The groups are shells around one centre, one inside the other: the same stretched ball of 7 dimensions in 10 sizes.
In the rows, 128 means zero.
Some rows, each with its group after it:
[114 113 79 105 66 168 74 156 95 129 168 153 190]	Fatun
[67 129 158 121 87 171 69 161 114 103 129 141 124]	gud
[95 93 145 71 96 157 103 135 90 121 198 144 99]	Lurog
[129 103 92 102 96 176 104 160 80 122 199 149 154]	gud
[99 115 135 109 92 167 75 163 73 136 174 125 146]	Tid
[74 125 135 120 99 171 78 151 98 100 137 127 129]	gud
[100 107 97 96 79 160 100 145 111 107 175 158 135]	sil
[97 104 105 69 45 133 71 118 96 158 186 146 150]	Lurog
[115 115 174 113 108 179 95 181 78 133 195 141 106]	sokas
[135 96 130 88 124 192 114 149 69 117 210 143 128]	lef
[109 116 129 100 102 175 98 131 90 118 176 138 122]	gud
[94 124 138 128 121 194 91 164 89 91 147 131 133]	Sugob
[109 108 145 108 128 196 93 162 68 107 175 127 136]	Suti
[111 125 85 121 91 180 74 145 80 122 152 127 185]	lef
[122 118 87 132 104 182 93 179 70 118 178 129 169]	Lurog
[145 109 111 111 96 180 102 176 73 141 213 151 152]	sil
[99 104 114 82 89 166 87 125 88 121 174 138 143]	Fatun
[105 124 111 130 128 194 114 152 97 77 156 137 122]	sil
[134 88 112 80 102 174 95 157 52 144 220 134 159]	Fatun
[106 111 142 89 76 153 83 141 84 151 192 138 124]	sil
[129 97 144 79 97 167 96 148 63 154 220 138 126]	gud
[103 104 148 86 84 163 71 154 72 149 188 134 144]	tivu
[92 108 128 100 87 174 70 165 88 119 161 141 162]	tivu
[142 110 88 115 105 187 102 166 68 127 199 141 168]	Tid
[96 121 113 127 128 193 100 154 85 82 148 124 137]	lef
[111 113 143 92 99 168 99 130 88 129 188 139 110]	lef
[158 103 80 102 117 189 120 145 59 129 220 138 155]	Lurog
[101 112 167 109 136 193 100 156 71 104 174 122 106]	Fatun
[117 110 172 116 147 200 118 175 69 100 194 131 91]	sil
[120 98 142 100 105 186 96 188 80 119 198 155 140]	lef
[152 104 98 76 66 164 80 128 66 178 218 148 181]	sil
[89 116 96 130 111 179 109 173 107 72 153 144 128]	sokas
[94 101 164 82 87 159 71 154 70 149 189 128 129]	lef
[91 120 166 116 108 178 95 169 99 105 166 143 100]	Suti
[67 108 158 105 105 177 76 171 96 94 146 136 126]	Tid
[107 108 140 84 73 161 71 143 82 152 186 141 148]	tivu
[39 126 183 120 92 165 62 173 115 92 117 132 106]	sokas
[90 94 155 82 76 147 79 176 80 144 201 142 121]	Lurog
[67 117 157 117 80 162 66 188 103 113 147 142 131]	Suti
[95 107 187 106 110 179 81 188 73 127 184 133 114]	Tid
[83 115 148 100 83 165 82 151 111 111 158 152 120]	Suti
[118 106 132 92 108 182 97 141 78 122 188 139 135]	Sugob
[81 112 119 109 94 173 84 158 104 94 148 144 142]	tivu
[111 125 102 119 69 175 61 165 91 137 155 146 192]	lef
[94 112 131 122 103 180 82 192 82 108 165 136 148]	Sugob
[76 123 167 126 116 189 82 176 99 88 139 136 118]	Sugob
[131 107 149 78 94 172 82 126 59 165 207 129 140]	sokas
[111 105 174 114 133 197 101 194 69 108 190 136 113]	gud
[80 110 149 98 89 169 76 157 101 110 155 144 131]	Sugob
[135 105 142 101 126 184 111 157 55 134 216 126 116]	sokas
[54 121 160 131 96 178 57 199 98 93 121 131 145]	sil
[125 119 134 118 109 197 85 170 75 124 176 140 159]	Suti
[112 127 139 118 96 178 81 155 82 135 170 133 141]	Fatun
[103 114 123 119 113 180 106 171 90 98 175 140 121]	tivu
[77 120 149 122 115 185 95 167 108 78 143 143 111]	tivu
[100 120 144 139 138 209 97 192 84 78 151 133 134]	Tid
[67 116 139 120 90 171 71 186 104 96 139 141 141]	Sugob
[93 112 162 98 72 170 65 175 101 134 168 158 144]	sokas
[93 126 153 140 105 190 79 204 97 102 150 145 139]	Tid
[63 128 99 130 78 161 81 161 127 80 122 146 140]	Fatun
[98 112 156 99 80 169 62 167 82 144 171 139 152]	Suti
[93 107 151 123 150 205 108 186 76 70 163 127 115]	Lurog
[43 135 168 133 80 170 61 180 137 82 103 152 120]	Lurog
[111 95 137 92 106 177 88 173 64 128 197 134 145]	Suti
[83 133 133 141 87 176 87 188 125 90 139 158 127]	sokas
[126 101 123 96 113 176 104 155 60 132 209 129 132]	Tid
[116 98 114 77 80 159 82 137 71 150 200 137 154]	tivu
[115 117 135 127 109 184 94 190 77 118 183 138 137]	gud
[116 117 98 121 107 188 93 162 82 107 167 137 162]	Sugob
[71 123 135 145 125 192 89 197 97 67 131 130 131]	Fatun

New rows, each followed by its group:
[63 109 147 99 95 154 88 151 101 101 157 131 99]	Lurog
[138 113 65 109 101 185 91 137 61 131 184 126 192]	Lurog
[94 104 137 91 102 165 87 145 74 124 180 124 126]	Fatun
[122 136 114 147 105 194 92 179 91 110 160 143 154]	Lurog
[84 121 146 126 115 188 96 171 106 82 146 144 115]	Sugob
[140 117 141 124 113 197 97 189 70 131 198 145 146]	sil
[87 90 171 74 92 167 73 168 79 129 186 143 130]	Lurog
[90 100 93 96 63 152 84 171 107 115 174 160 155]	Lurog
[95 129 143 123 98 180 84 158 100 110 151 141 129]	tivu
[94 104 110 92 74 163 69 156 86 129 168 141 170]	Suti
[100 114 139 113 108 170 96 163 79 118 180 128 115]	lef
[116 112 132 122 127 195 96 178 63 111 180 125 143]	Suti
[93 127 110 121 110 182 96 132 99 91 143 130 131]	sil
[90 117 108 112 58 157 60 173 101 133 156 149 175]	gud
[77 118 116 115 99 175 81 153 100 91 137 134 145]	Suti
[116 110 106 98 102 173 95 133 73 126 184 128 145]	gud
[103 115 142 117 92 181 71 186 82 127 167 142 159]	Sugob
[122 108 82 97 87 173 94 138 87 122 182 145 166]	gud
[101 108 118 102 76 171 66 171 87 130 167 146 175]	Suti
[113 119 55 114 82 165 91 135 88 118 166 134 174]	Lurog
[84 117 161 101 95 171 80 149 98 115 158 139 116]	tivu
[123 106 110 91 88 179 75 144 72 140 182 139 180]	Tid
[111 107 191 112 128 190 106 196 78 114 200 144 90]	sokas
[97 106 122 97 85 166 71 159 76 133 172 132 160]	Sugob
[125 108 112 81 87 158 101 115 78 147 205 136 127]	Lurog
[131 107 147 89 75 171 63 166 61 176 204 141 171]	sokas
[88 112 95 108 85 162 88 152 100 103 158 140 147]	Suti
[62 123 99 128 97 174 78 157 109 75 117 130 152]	sokas
[105 118 154 115 86 180 59 186 76 143 168 138 164]	lef
[147 99 138 93 109 182 98 167 47 157 229 133 144]	Fatun
[142 95 112 94 119 190 101 162 47 135 215 129 160]	Fatun
[86 128 104 131 73 172 53 176 93 120 132 134 190]	sil
[141 88 123 84 94 174 92 180 53 155 230 144 160]	sil
[56 123 134 112 76 159 66 154 116 99 125 139 135]	gud
[118 109 151 118 124 199 90 192 63 117 185 133 144]	Suti
[109 106 149 106 104 187 83 182 79 120 180 145 146]	Sugob
[122 116 123 100 72 171 65 155 76 158 182 142 177]	Tid
[73 113 157 114 91 174 82 189 115 93 151 158 121]	Fatun
[77 108 100 98 66 145 76 150 100 120 161 139 147]	lef
[104 119 99 107 101 173 107 125 103 98 164 142 127]	sokas
[126 92 97 67 85 158 95 122 66 148 213 135 152]	sil
[97 116 141 111 115 187 74 154 66 119 158 116 152]	sil
[101 116 177 117 146 204 104 164 78 91 167 128 100]	lef
[102 96 158 98 113 175 95 185 69 121 198 134 117]	Tid
[111 116 122 118 108 182 104 165 93 104 177 145 126]	Sugob
[72 125 148 136 111 176 90 184 99 87 144 131 110]	Fatun
[59 123 90 120 62 154 73 160 133 85 121 154 153]	sokas
[138 107 176 95 128 196 107 156 64 136 213 140 107]	sokas
[82 121 158 111 82 179 53 170 95 123 140 142 161]	sokas
[154 107 104 104 97 189 93 167 64 147 211 149 177]	lef
[109 105 173 111 127 188 92 192 56 125 195 124 119]	sil
[89 109 175 104 104 184 63 178 72 127 163 129 145]	lef
[134 100 153 84 114 184 97 148 58 145 214 134 131]	Suti
[102 102 118 86 88 161 89 142 83 127 186 138 138]	Sugob
[125 107 129 99 92 182 72 167 62 148 190 136 175]	Suti
[113 112 125 105 121 187 101 140 74 110 176 127 132]	gud
[83 124 107 119 91 183 64 151 97 100 125 134 179]	Lurog
[69 108 146 96 90 165 87 154 116 93 152 152 113]	lef
[110 111 150 113 120 199 87 176 77 108 171 139 144]	Suti
[98 129 167 135 120 189 93 181 88 105 161 133 109]	lef
[82 111 118 106 85 174 74 165 103 102 147 147 159]	Tid
[128 103 145 96 121 182 119 153 74 120 212 141 102]	lef
